There are 3 ways to turn a row about zero (a turn may also mirror it). The second row of each pair is the first, turned, with some noise. The first 21 pairs use one turn. New pairs use 2 turns, one after the other, and a turn may come again.
Some pairs, each with its turns in order after it:
.30, .22, -.29, .08, -.15, .21
-.39, .07, -.23, -.27, -.14, -.13 | j623

.15, -.35, .41, .18, .21, -.34
.20, -.49, .45, .18, .11, -.18 | j623

-.22, -.35, .23, -.16, .33, .07
-.08, -.12, -.23, .25, .44, .20 | j808

-.42, .44, -.17, -.40, -.24, .35
.36, -.02, .25, -.17, -.28, .68 | j613

-.12, .30, -.27, -.22, .31, .06
.26, -.01, .28, .42, -.05, .03 | j808

-.34, .21, .20, .36, .43, .07
-.49, .09, .28, .36, .11, .15 | j808

.35, .18, .22, -.17, -.23, -.02
.00, -.28, -.10, -.18, -.22, -.31 | j808

.42, -.17, -.10, .19, .02, .23
-.34, -.15, .06, -.24, .29, -.15 | j613

.19, .29, -.13, .30, -.39, .30
-.45, .01, -.16, -.45, -.02, .20 | j623

.09, -.06, .20, .12, -.30, -.11
.05, -.29, .01, -.03, -.14, -.29 | j613

.00, -.19, -.39, .26, .44, -.13
.09, .11, .49, -.04, .35, .33 | j808

.24, .04, .37, .44, -.32, .34
-.49, -.25, .27, -.27, .04, .31 | j623

-.33, -.13, .40, .09, .36, -.31
.31, .42, -.17, .28, -.05, -.34 | j613

.34, -.35, -.37, .06, -.25, -.29
-.40, -.48, -.12, .31, .23, -.03 | j613

-.41, -.26, .00, -.41, .36, -.01
.41, .32, -.27, .16, .28, .25 | j613

-.39, .03, .37, -.13, -.13, -.44
.46, .02, -.17, .31, -.35, -.17 | j613

.02, -.08, .15, .12, -.20, -.36
.23, -.21, .13, -.29, .13, -.07 | j623

.45, -.24, .20, -.20, -.08, -.14
.13, -.41, -.20, -.33, .13, -.16 | j808

-.29, -.03, -.06, -.07, -.06, -.40
.50, -.01, -.11, -.09, .13, .00 | j623

-.38, .21, .07, .22, -.39, .12
-.30, .44, -.15, .07, -.33, -.10 | j808

.08, .05, .28, -.04, .08, .21
-.15, .06, .26, .09, -.11, .11 | j623

New pairs, each followed by its turns in order:
.34, -.17, .41, .20, -.07, -.06
.01, -.11, -.38, .49, -.04, .02 | j613 j613

-.14, .18, .04, .28, -.45, .37
.31, .18, .13, -.24, .23, .48 | j623 j613

.39, -.37, -.44, -.33, -.29, -.29
.49, -.67, .11, -.18, .07, -.18 | j808 j808

.08, .19, .39, -.45, -.29, .32
.62, -.28, -.29, -.20, -.06, .00 | j613 j808

-.38, -.13, .23, -.03, .35, -.36
-.38, -.14, .05, -.25, .18, -.42 | j623 j613

-.22, .03, .18, .38, .44, -.01
.25, -.12, .07, -.29, -.48, .12 | j613 j623

-.35, -.13, .30, .01, -.17, .44
-.32, .03, .03, .29, -.19, .45 | j623 j623

.19, .44, .02, -.44, .00, .36
.14, .29, -.01, -.53, -.19, .40 | j623 j623

.09, -.08, .23, .17, -.35, -.22
.19, -.24, .08, -.13, .35, -.19 | j613 j623

.28, .27, -.23, .39, -.13, -.35
.19, .33, -.02, -.03, .44, -.41 | j623 j623

.04, .11, .27, .28, .23, .01
.04, .00, -.16, .11, -.41, .06 | j613 j613

.24, -.26, -.28, .35, -.41, .06
-.28, .12, -.26, .01, .57, .15 | j613 j808

-.26, -.15, -.36, -.26, -.38, -.41
.02, .12, -.10, .11, -.49, -.56 | j623 j623

.14, -.10, .35, -.12, -.22, .12
.10, .06, .35, .12, -.14, .23 | j623 j623

-.31, .14, .07, -.03, .18, -.46
.33, -.36, .04, .08, -.30, .09 | j808 j623

-.21, .29, -.05, .12, -.10, -.42
.39, -.15, .13, -.23, -.24, .10 | j808 j623

-.32, .35, -.23, .07, .36, -.21
-.39, -.48, .17, -.02, .13, .10 | j623 j613

-.13, .34, .25, .28, -.25, -.38
.30, .08, -.05, .43, -.43, -.02 | j808 j613

-.15, .23, .09, -.37, -.12, .06
-.33, -.16, .16, .26, -.05, -.16 | j808 j613

-.11, -.36, -.03, .45, .01, .41
-.05, -.14, -.27, .53, .20, .29 | j623 j623

-.25, .37, .05, -.40, -.42, -.39
-.21, .42, .28, -.24, -.44, -.36 | j623 j623

.09, .11, .39, -.31, -.03, .44
.34, .07, .26, -.26, -.39, -.08 | j623 j613

.25, -.44, -.45, .30, .22, -.41
.03, -.76, -.13, .39, .11, -.04 | j808 j808

.07, .25, .27, .09, -.10, .23
.06, .07, -.13, -.17, .40, .15 | j808 j623

.02, -.36, .37, -.08, -.33, -.02
.04, -.20, .07, .07, .18, -.55 | j613 j623

.45, -.12, -.17, .16, .40, -.09
-.10, .44, .01, -.33, .31, -.16 | j623 j808

.18, .06, -.17, -.10, -.13, -.30
.26, -.10, .07, -.09, .15, -.30 | j623 j808

-.41, -.33, .21, -.39, -.37, .10
-.51, -.22, .17, .11, .01, -.54 | j613 j623

-.27, .44, -.30, -.40, -.16, .08
.05, -.11, -.38, -.07, -.50, .36 | j613 j808

-.40, .29, .38, .17, -.27, -.20
-.08, -.18, .31, -.54, .12, -.14 | j613 j623

.18, .07, -.28, -.44, -.27, .08
-.44, -.42, -.18, -.07, -.04, -.07 | j808 j613

-.19, .44, .15, .33, .14, .15
.24, -.16, -.04, -.19, -.55, -.05 | j613 j613

.38, .18, .08, -.04, .26, .13
-.18, .36, -.20, -.10, -.03, -.28 | j623 j808

-.41, .24, .12, .18, -.27, -.19
-.18, -.25, .29, -.42, .15, .02 | j613 j623

